All rows are made from the same 12 directions, up to rounding. Whole rows:
(in the rows, 128 means zero)
[[131  75 112 153 127 128 131 140 142  96 109 202  65 120 122 165 157  58
  120 126 140 181 114]
 [127 109  90 141  77 116 150 192 161 166 148 158  59 140 103 132 132  48
  133 133 119 163 163]
 [137 203 165 139 149  96 103 118 108 137  97 170 123 115 123 148  50  87
  148 108 101 121  82]
 [160  92 157 102 167 124  86  90 120  96  74 170 153  82 166 106 134 151
  116 159 145 110 106]
 [123 120 107 140 130 137 137 159 138 174 120 115 176 165 108 103 199 119
  115 113 139 102 127]
 [182 152 135 101 116 119 108 173 115 130  85 133 154 139 146 105 175  97
  131 142  99 119 134]
 [ 93 146 118 129 158  97 122 129 196 101 213 116 127 101 162 128  51 144
  100  68 127 117 116]
 [ 64 100  83 160  94 212 163 117  88  92 139 120 126 153  68 193 189 152
  155 126 133 140 129]
 [212 125 161  65 102 108  70 158 105 105  68 154 129  93 174  66 140 171
  120 164 118  96 163]
 [128 167 133 123  88 147 125 180 126 162 123 132 156 162 113 114 145 117
  125 103 109  69 121]
 [132 165 119 145 130  96 143 110 160  92  83 105  73 212 123 107 149 117
  147 114 150 124 129]
 [ 83 118 113 140 137 145 119  79 148 112  77 189 105 110 106 148  82  89
  167 164 138  96  93]
 [155 135 160 131 103 118 140 155 122 183 142 127  97 164 121 103 139 108
  104 123 137 136 139]
 [152 131 125 162 162 115 100 156  60  94 110 152 163 112 111 158 193 178
  108  52 133 178 116]
 [116 103 108 140 106 207 153 156  58 118 158  98 177 147  93 175 244 155
  122 119 116 163 137]
 [161 173 122 136 123  93 123 148 122 159  75 154  77 164 100 107 144  49
  162 155 117 161 140]]

Rows cut short, each followed by the rest of it:
[173 146 167 123 178  95 121 110 109 133 114 113 161 122 162 127 134 109
 114 130 117] | [161 103]
[118 141 128 144 126 129 125 128 118 175 108 159 116 138  92 120 125  94
 142 141 134] | [123 120]
[173 208 202 144 137  99 151 128  91 184 120  83 128 212 126 115 137 104
 111  99 122] | [139 101]
[115 123 111 132 128 141 111 132 128 105  98 177 131 103 119 151 123 103
 146 132 118] | [116 109]
[115  99  80 116 169 147 113  88 122  97 125 110 133 121 109  94 202 166
 151 179 156] | [161 164]
[135  79 156 135 108 152 131 114 101 127  87 181 114 104 129 165 118 109
 123 149 133] | [126 102]
[102 115  80 128 154 117 118  83 150  95 114 121  92 124 108 100 133 155
 163 165 158] | [145 161]
[115 153 113 106 161 152  92 102  90 136 125 129 178  86 105 108 134 158
 161 171 117] | [120 136]
[151 145 128 126 140  99 135 135 143  96 110  98 148 142 161 138 133 120
 127 108 112] | [133 118]
[101 114 109 105 136 152 141  93 149 154 142 107 147 105 128 121 107  96
 157 204 116] | [120 136]
[131  74 103 152 168 143 134 139 107 144 117 149 181 111 116 155 218  91
 114 129 133] | [177 109]
[130 116 109 120 127 126 109 151 156  86 119 145 142 122 149 119 148 144
 115 100 130] | [ 98 124]
[117 130 137 153 129 112 138 145 137 166 155 136 124 135 118 132 108 119
 105  87 137] | [130 116]
[121 138  64 124 149  80 122 140 181  77 121  82 153 120 152 112 125 161
 147 102 122] | [122 155]
[182 131 151 109 157  92  90 121 127  79  59 178 120  99 170 126 123  94
 131 143 116] | [140 105]
[123 161 141 143 118 130  85 158  99 141 123 177 122 138  90  95 136 187
 109  65 153] | [ 85 125]
[103  86 121 156 145  75 148 151 203 233 189 145 121 104 131 106  62  77
  85  99 153] | [129 124]
[150 177 131 140 171 104  93 149  91 124 136 137 150 130 113 111 166 151
 117  78 127] | [159 125]
[109 119 105 126 133 110 142  83 187  63  87 109 102 147 155 131  98 129
 153 142 140] | [100 121]
[129  97  83  71 134 150 112  99 146  76 152  75 126 104 148  74 169 193
 150 204 138] | [135 198]
[107 152 160 151 126 120 146 114 147 143 155 130  95 160 125 139  79 117
 110  89 141] | [114  99]
[ 84 116  93 143 156 126 147 111 164 150 183 109 128 120 114 130 113 108
 132 134 137] | [151 134]
[ 88  24 134 141 155 151 134  67 141 172 169 158 104  84 113 110 115 162
  95 164 195] | [142 134]
[142  85 151 111 138 114 128  89 146 125  84 109 164 111 170 108 105 170
 116 151 148] | [ 81 118]
[132 145 123 115  89 124 130 174 153 134 138 130 131 128 142 131 101 104
 126 114 100] | [ 97 132]
[ 99  66 120 148 119 163 137 129 112 141 176 156 108 104 102 149 145 150
 102 117 155] | [157 136]
[ 93 139 108 150 124 127 134  98 119 110  93 133 124 118 103 161  82 144
 167 125 127] | [116 117]
[135 170  93 157 152  81 112 138 139 114  81 157  79 164  94 112 154  87
 158 110 138] | [163 134]
[ 96 159 101 151 140 154 126 162  95 153 142 138 209 103  95 177 140 104
 143  94  88] | [125  97]
[128 162 151 146 147 108 128 142  94 208 173 123 153 107 105 130  90 120
 116 104 116] | [155 122]
[100  99 138 142 163 136 154  90 143 171 128 137 179  91 139 173  83  59
 131 159 114] | [128  75]
[157 143 140 104 113 140 117 151 114 118 116 126 141 137 142 117 158 123
 126 138 110] | [117 133]
[129 130 143 122 116 121 147 119 127 111 191 113  71 104 144 161  67 115
 126 135 110] | [187 144]
[113 150  93 119  85 141 110 164 151  97  97 148 120 149 114 112 139 140
 149 112 122] | [ 66 140]
[115 151 145 138 126 129  75 112  94 144  90 201  92 117  78  87  99 185
 136 113 166] | [ 84 127]
[117  88 130 118 147 178 120 115  97 137 190 137 133  99 113 124 176 149
 107 155 143] | [167 142]
[128 135 125 101 174 133  79  99 112 153 139 135 153  98 112  54 150 181
 130 165 155] | [116 152]
[123 105 108 116 116 121 129 119 128 106 143 125 102  76 136 147  80 140
 148 157 115] | [160 159]
[116 194 173 149 109 173 103 113  54 153  94 192  81 176  53 123 139 128
 148 123 143] | [105 101]
[114 132 140 140 182 133 120  96 124 142 160 141 132 125 117 122 141 112
 115 129 145] | [156 106]
[131 158 166 130 119 101 145 130 173 155 138 127 106 158 153 124  65  79
 111 110 122] | [96 98]
[ 95  34 134 167 147 138 192  85 141 201 149 105 151 121 124 166 125  99
 103 150 160] | [158 106]
[112 129 103  94  67 165 140 158 159 123 129  89 157 148 138 111 136 148
 141 148 108] | [ 50 152]
[100 144 159 121 102 149 125 141 181 115 179 144 109 159 149 112  90 142
  85  75 141] | [48 99]
[149 101 137 129 169  91 101 135 173 115 105 171 144 115 166 101 140 114
  89  96 151] | [107  98]
[100  62 117 148 118 163 161 110 125 145 127 143 126 117 113 171 142  97
 128 155 138] | [146 116]
[139 141 132 127 132 107 125 135 130 124 159 126  92 123 131 124 110 124
 122 119 126] | [164 144]
[ 84 169  95 145 146 138 100 136 139 129 122 169 148 127  89 123 124 117
 149 100 127] | [ 90 105]
[116 105 128 134  95 155 129 133 175  11 102 188  58 162 156 169 141 102
 113  89 138] | [98 91]
[118 143 119 106 120 162 136 103 125  75 130  89 131 147 136 135 147 149
 151 156 116] | [118 136]
[131 134 157 120 126 186 136  99  64 143 130 104 143 161 101 124 193 152
 132 166 136] | [137 129]
[106 172 134 140 170 114 110  97 127 134 121 148 145 112 117 135  79 111
 147 121 121] | [118  93]
[142 126 155 124 134 141 121 115 121 123 104 139 129 156 133 110 162 133
 114 131 145] | [107 111]
[122 168  94 124 113 150 111 196 110 149 129 132 204 122 106 134 169 113
 140 102  86] | [ 97 125]
[141 114 143 101  95 183 137 171 126  70 187 143 125 115 167 182 157  84
  99 121  83] | [149 113]
[149  85 152 125 136 129 154 113 148 109 129 117 123 142 170 146 150  97
 100 138 134] | [148 109]
[156  77 103 109  83 134 138 155 147  96  73 145 106 123 150 140 161  87
 143 171 113] | [130 149]
[124 185 125  94  94 175  93 173  90 157 137 143 178 111 101 108 135 136
 150 144  87] | [ 72 137]
[161 181 186  98 143 112  83 121 109 161 112 152 147 113 143  80  85 139
 120 137 121] | [ 83 110]
[ 97  95 109 146 118 166 145 110 147  97  98 154 111 161 113 151 169 103
 135 134 148] | [109 104]
[135 172 168  77 165 208  92 102 104  88 197 126 137 159 136  83 216 137
 105 163 129] | [122 116]
[ 99  72 119 170 163 127 140  76 117 132  98 131 138 132 103 136 152 177
 120 114 183] | [135 113]
[128 177 201 146 153 145 139  72  66 115 147  83 139 175 124 145 123 200
 107  86 145] | [130  91]
[ 91  95 128 156 148 139 120 112 139 159 164 173  95 126  94 110 131 141
 101 107 177] | [131 121]
[ 66 157  78 163  72 157 157 169 148 146 104 164 125 147  77 193  95  41
 177 113  89] | [ 88 100]
[114  89 144 133  79 158 133 130 141 101  85 186 104 123 137 165  97 112
 123 123 131] | [74 95]
[162 161 166 109 146  96 105 112 137 181 139 151  54 149 120  53 113  89
 123 173 151] | [152 150]
[128 157 137 150 134 109 131 110 116  80  94 146  97 133 129 176  90 109
 148 104 115] | [149  99]
[109 140 100 133 129 112 139 140 148  99 148  86 167 112 146 155  96 158
 133  88 107] | [117 129]
[111 109  70 156  78 138 148 159 126 125  63 118 122 181  81 126 196 151
 156 114 147] | [102 157]
[125 141 113 137 185  82  98 114 141 119 158 148 108  88 126 111  96 135
 126 109 141] | [174 135]
[159 106 160 108 158 109 137 122 131 185 156  98 177  97 167 114 116 107
 101 157 118] | [146 124]
[149 165 124 125  94 129 133 147  79 109 136  89  93 155 105 129 151 170
 147 122 117] | [166 174]
[129 165 120 125 118 146 111 166 107  79 166 150 113 116 123 160 136 119
 129  93  96] | [156 127]
[101 174 136 143 113 118 138 110 114 132 162 104  86 138 102 138  59 164
 145 106 128] | [135 140]
[104 202 108 119 150 135 104 126 133 100 158 106 142 148 112 104 132 156
 147 106 118] | [107 131]
[138 129 184 122 122 139 115 142  91 188 165 118 186 108 135 108 106 199
  79  89 136] | [ 83 116]
[149 211 156 114 147 132 115 113  77 109 127  68 164 168 125 108 154 186
 140 114 114] | [121 129]
[136 104  95 124 159  79  97 131 159  91 116 152 130  67 154 119  97 147
 129 114 132] | [142 140]
[179 124 145 105 114  93 114 136 140 138  87 149  73 137 144  83 128  99
 131 169 135] | [138 155]
